The same things were measured in two ways. Each way mixes the same 8 hidden numbers, adds some noise and spreads widely along 5 directions of its own, which tell nothing about the thing.
In the rows, zero is written as 128.
Some things both ways: the first way, then the second way.
[123  99 150 146 130 104 124  97  96 158 145 153 131]
[140 139 157 107 107 110 172 108 136 156 108 127 133 152 115 112 130 190]

[135 119 116 126 126 132 132  69  64 124 101 134 140]
[182 124 122 151 155 153 143 110  95 133 119  87  96 142 117 117 133 178]

[112 104 133 106 157 123 148  60 109  60 119 171 169]
[134 100 140 171 106 141  94 140 149 148 136 118 141 107 143 116 112  76]

[113 157 121  97 109  82 115 134 162 111 150 139 134]
[110 151 116 121 155 139 129 110  95 106 127 136 123 118 145 131 124 123]

[141 145 108 124 135 155 158 139 107 176 106  95 156]
[120 127 156  95 108 121 153 136 143  96 137 138  80 132 129 148 161 142]

[145  97 116 113 173 175 102  90  96 104 147 134 164]
[123 122 157 147 106 125 132 121 130 117 127 133 111 111 128 137 132 122]

[136  59 127 229 130 165  90 104  90 140  84 145  77]
[100 154  99 131 150 126 139 139 138 134 132 174 141 130 125 130 122 122]

[165 155 109 162  84 133 113 130 119 173 130 116 134]
[150 116  87 154 174 137 136 120  35 125  71  93 119 112 119 100 119 177]

[151 147 120  84 134 169 103 121 165 146 171 106 135]
[148 106 154 196 129 150 115 126  89 187  99 144 148 108  99  63 125 131]

[158 175  98 145 121 108  88 122 160 142 189 143 113]
[136 115 119 116 137 123 128 129  93 133 113 105 130 129 139 105 132 145]

[132 123 127 107 112 141 114  98 117 141 152 113 161]
[135 128 140 145 111 116 148 128  93 159 105 140 119 134  87 105 119 158]

[119 164 116  99 145  72 163 142 145 125 126 132 180]
[119 119 128  92 119  95 148 153 116 107 112 144 120 129 124 149 139 140]

[135 144 123 138 158 163  91 150 135 106 141 117 101]
[107 139 120 140 101 117 131 150 182 124 148 140 118 127 124 149 140 116]

[130 143 124 129 148  91 150 132 150 143 103 166 104]
[142 120 145  96 131 110 127 110 155  82 172  89 107 132 184 147 174 149]

[109  64 163 158 115 141 151  80  64 152  40 152  91]
[ 90 142  88 111 145 106 151 140 110  90 136 155 110 122 132 171 111 126]

[163 139  89 103 134 129  90 153 101 143 142 109 184]
[159 102 130 118 143 102 134 110  79 132 127 111 113 133 144 120 116 159]

[ 91 104 157 105  83 113 196 133 129 162  53 127 157]
[131 135 157 135 143 139 149 117 114 146 141 174 132 135 112 123 127 135]

[126  87 125 125 115 153 123 133 124 160 119  95 180]
[104 129 125 158 132 116 108 127  75 165  80 182 158 103 113  72 112 106]

[116 109 103 188  85  89 104  66 149  76 130 177 145]
[ 89 151 110 106 126 115 118 145 123 114 171 155 126 132 133 154 116  86]

[123 106 122 120 124 161 138 132  93 137  83  98 151]
[143 131 147 149 136 150 120 124 134 147 153 135 131 131 125 111 139 120]

[104  68 144 175 127 130 156 100  71 122  76 163 134]
[106 142 146  88 108 119 140 138 182 119 169 148 127 146 148 165 121  95]

[118 108 130 145  83 144 167 184 176 179  93 116 162]
[149 139 158 133 147 125 138 108  98 155 120 182 131 137 113  96 144 154]

[110 103 129 142 109 135 140 110  91 132 107  86 183]
[ 94 152 110 124 114 113 123 164  99 131 100 146 142 121  92 125 134 116]

Other things, the second way, with their names:
q_760: [133 121 158 111 111 127 154 127 170 108 185 105 108 141 143 171 140 140]
q_181: [119 115 130 107 133 132 115 131  95 113 124 116 125 118 153 126 117 100]
q_349: [115 118 123 150 105 122 114 163 183 145 160 150 141 123 132 140 122  81]
q_686: [ 45 111  92  96 162 110 146 169  64  99 139 200 144 103 124 184  70  63]
q_756: [123 101 134 109 111  93 120 150 156 144 139 162 120 129 145 101 151 119]
q_892: [146 164 144 105 114 101 149 114 142 131 144 125 112 159 115 127 156 184]
q_725: [118 136 125 115 112 112 100  99 155 114 128 127 110 114 190 112 132  93]
q_741: [126 129 172  90 116 116 184 118 115  97 140 109 117 139 115 175 135 180]
q_575: [127 107 130 112 125 111 110 165 132 137 159 152 138 133 133 143 122  83]
q_129: [ 81 132 102 119 101  93 118 150 122 121 128 147 123 115 130 136 108  96]
q_49: [137 125 118 141 119 146 116 156 144 138 128 120 122 129 119 127 128  98]
q_483: [ 99 178 116 128 125 142 136 136 110  87 106 121 112 117 103 151 150 136]
q_199: [155 113  94 148 159 119 117 115 105 160  92 144 120 125 149  77 114 138]
q_562: [133 132 119 149 126 143  70 127 137 165 137  91 177 122 166  83 114  76]
q_515: [127 132  90 110 149 126 142 132 103 122  81 145  98 132 134 120 111 127]
q_638: [120 136 146 140 118  91 130 126 110 130 178 155 123 128 109 142 141 144]
q_93: [156  95 123 137 146 138 161 130 135 163 102 156 112 139 129 113  98 130]
q_806: [131 144 163  85 147 166 173 122 122 105  83 134 126 139 129 141 141 145]
q_731: [133  78 125 121  94  70 153 156 162 165 137 186  88 145 124 122 112 128]
q_384: [129 141 165 127 129 134 145  89 169 155 137 148 160 136 158 112 117 136]
q_850: [173 137 150 145 129 131 130 123 150 171 116 130 153 148 116  99 145 152]
q_350: [104 132 102  98 141 114 105 151 130 116 162 127 148 130 161 148 116  85]
q_35: [183  94 129 174 121 121 126 127 158 203 112 166 113 140 119  70 112 133]
q_967: [102 138  77 122  95  66 111 167 134 144 116 115 143 128 117 120 129 144]
q_376: [153  92 110 148 117  98 121 160 113 166 116 122 128 132 107 106 125 140]
q_88: [158 109 176 125  95 126 155 130 178 122 151  83 126 138 131 154 154 159]
q_66: [115  85 152 107 117 107 140 172 107 154 132 161 150 131 110 136 112 108]
q_421: [143 142 170 103 102 116 141  99 161 118 163 132  88 147 144 129 160 149]
q_478: [136 116 138 101 144 126 128 126 102 151 114 120 159 138 144  94 129 141]
q_282: [ 94 154 165 108 155 165 156 107 137  88 154 156 141 120 151 168 131 106]
q_40: [141 149 113 140 147 167 148 123  96 134  89 122 101 136 105 115 118 142]
q_701: [134 118 148 149 125 138 113 115 147 115 130 106 148 104 166 129 138 110]
q_235: [136  93 104 146 126  78 166 149 118 156 104 195 106 133  96 134 103 153]
q_893: [133 145 179 127 105 141 118 112 142 133 151 110 136 131 134 112 156 128]
q_811: [118 142 110 107 107 104 122 143 159 101 142 130  98 131 143 158 131 109]
q_494: [106 138 125 129 141 114 122 134  97 141 145 147 168 124 123 136 110 114]
q_727: [109 134 118 131 120 116 130 138 125 172 105 162 157 130 121  91 109 118]
q_346: [157 110 133 154 148 131 109 103 124 126 119  95 153 109 169 107 138 134]
q_60: [107 174  99 107 131 118 115 130  87  73  90  83 123 114 134 138 157 149]
q_125: [135 111 138 114  82  78 128 160 177 144 135 116 134 137 128 120 167 154]
q_347: [118 114 126 153 130 128 130 143 138 135 104 136 153 106 132 123 130 126]
q_511: [112 134 153 100 112 114 148 125 175 130 152 155 128 137 147 136 140 128]
q_263: [122 116 142 132 120 129 134 134 148 128 134 138 134 121 139 139 124 109]
q_594: [122 144 154 126 128 148 163 123 149 110 125 157 105 129 119 147 147 136]
q_3: [104 145 114  91 109 101 123 152 123 109 126  95 147 131 132 150 131 125]
q_706: [137 144  96 134 127 134 149 127 113  99 103  99  64 129 118 139 134 160]
q_560: [117 121  93 143 130 107 124 148 115 156 144 151 125 134 116 119 104 120]
q_835: [128 153 107 135 109 100 124 137 130 119 122 113 113 128 112 132 151 157]
q_828: [156  98 145 154 111 112 135 137 142 175 118 152 126 132 111  88 142 150]
q_101: [112 136 128 145  99 133 105 144 125 120 154  88 127 116 122 142 124  99]
q_630: [153 140  96 128 138 131 136 121 146 130  94 119  97 140 142 105 137 151]
q_541: [150  94 119 129 137  96 145 141  89 161 126 138 134 140 112 125 102 152]
q_945: [121 155 102 113 151 105 157 114  83 121 123 150 105 144 111 129 125 178]
q_685: [149  97 176 116 116 136 133 146 148 137 157 120 135 135 132 127 158 128]
q_771: [153 150 105 109 123 105 123 140 105 128 103 108  97 149 105 109 165 174]
q_145: [134 147 115 146 142 133 158 131 102 145 121 143 116 141  87 119 137 177]
q_154: [151 119 138 139 130 123 132 100 121 105 115  67 129 114 156 137 132 161]
q_534: [140 120 121 131 129 136 155 164 139 148 128 138 112 145  94 130 139 148]
q_918: [113 148 145 105 138 155 146 115 139  99 143 100 148 126 153 158 131 126]
q_378: [168 122 142 151 116 118 115 103 164 129 147  96 106 126 157 103 169 159]
q_372: [130 119 105 118 149 112 115 142  64 164  79 149 154 129 121  83 108 124]
q_968: [ 94 155 124 127 115 118 138 130 132  92 102 162 106 109 125 152 133 117]
q_601: [ 88 147 145 128 126 123 153 136  79 121  98 162 150 113  92 139 127 138]
q_933: [101 148 129 105 150 147 158 125  73 123  91 166 129 129 116 134  92 117]
q_136: [151 111 142 143 132 125 157 134 114 134  79 128 134 121 107 117 149 174]
q_956: [117 146 112  96 111 109 108 163 144  77 128  75 132 122 141 159 177 131]
q_81: [128 122 129 129 105  98 139 143 122 157 100 144 129 134 106 110 119 139]
q_747: [113 126  87 151 175 140 142 143  75 155 118 155 160 124 108 128  78 116]
q_536: [134 142 136 108 121 133 149 121 139 155 109 145 117 151 123 105 116 135]
q_9: [138 144 172 129 113 165 171 138 158 100 146 118 104 137  95 181 149 141]
q_988: [138 144 127 146 134 141 130 112 149 118 124 119 113 121 140 123 150 145]
q_637: [128  95 103 172 110 100 101 159 137 172 155 151 131 120 119 108 114  98]
q_782: [102 125 117 135 147 126 119 129 118  91 139 137 129  98 160 149 131 101]
q_470: [146 118 130 145 115 100 133 111 120 168 145 161  97 142 117 104 105 138]

Some of these things the first way, each followed by its name:
[124 149 126 122 108 124 100 134 156 121 155 124 131] => q_129
[131 139 119 106 137 124 123  97 130 122 159 156 122] => q_181
[148 171  95  63 164 142  64 155 155  93 154  87 139] => q_637
[ 77 150 166  42 158  42 214  66 105 115  81 189 110] => q_93
[102 143 151 129 103  81 181 162 159 165  90 143 127] => q_511
[111 186 131  95 101 124 148 126 119 129 128 111 125] => q_706
[108  78 148 124 145 123 153 115  77 131  72 145 140] => q_282
[118 131 146  92 177  93 165  85  97  95 119 166 158] => q_88
[ 90 139 139  92 122  56 212 131 135 126  50 131 199] => q_378
[166 140  80 186 149 172  98 112  94  80 161 131 183] => q_9
[126 102 131 204  70 163 160 157  82 196  90 108 146] => q_536
[145 172  81  38 196  67  96 102 110  86 176 116 213] => q_66
[144 141 150 111 174 162 134 144 148 159 149 138  80] => q_136
[146 153  89 182  89  53 133 141 139 158 144 137 198] => q_478
[112 100 157 117 110 139 106  98 120 165 115 143  48] => q_945
[148 153 101 146 132 114  84 170  99 120 162 109 168] => q_918
[100 180 128  94 101  96 160 146 164 138 135 102 135] => q_771
[ 74 127 173 109  57  63 225 130 157 174  76 146 147] => q_372
[128 143 117 125  89  75 127 109 146 118 104 160 151] => q_686
[126 116 128 154 129 154 141 150 113 115  76 114 142] => q_349
[124 124 142  95 166 133 149  93 138 149 117 146 101] => q_828
[109 113 146 119 147 175 137 152 101 117 101 120 102] => q_811
[121 178 141  85  91  69 151 147 195 130 137 164 133] => q_541
[129 107 155 136  88 200 124 156 103 193 139 112  88] => q_933
[120 143 128 148 100  94 112 143 163 140 157 132 134] => q_727
[113 158 137 112 103 106 156 174 169 162 106 132 104] => q_199
[119 126 110 131 128 116 155 137 131 100  95 139 172] => q_575
[147 153 108 157 114 121 132 119 159 122 131 147 148] => q_376
[157 153  71 144 143  97 149 137 109 130 110 110 231] => q_685
[116 123 150 106 127 113 167 103  91 137  74 149 126] => q_760
[162 133  90 183 165 179  88 180  89 125 135  69 153] => q_956
[118 124 135  85 189 103 131 115 134  71 143 167 149] => q_701
[ 84 143 153  78 135  90 199 116 132 123  90 139 149] => q_594
[140 119 115 120 174 113 122  94 119 105 111 165 146] => q_235
[119 107 152 169 132 158 134 155 165 126 139 163  82] => q_850
[122 141 104  85 149 117  89 186  95 127 142  58 187] => q_892
[125 127 153 127 148 142  71 120 142 129 165 124  54] => q_967
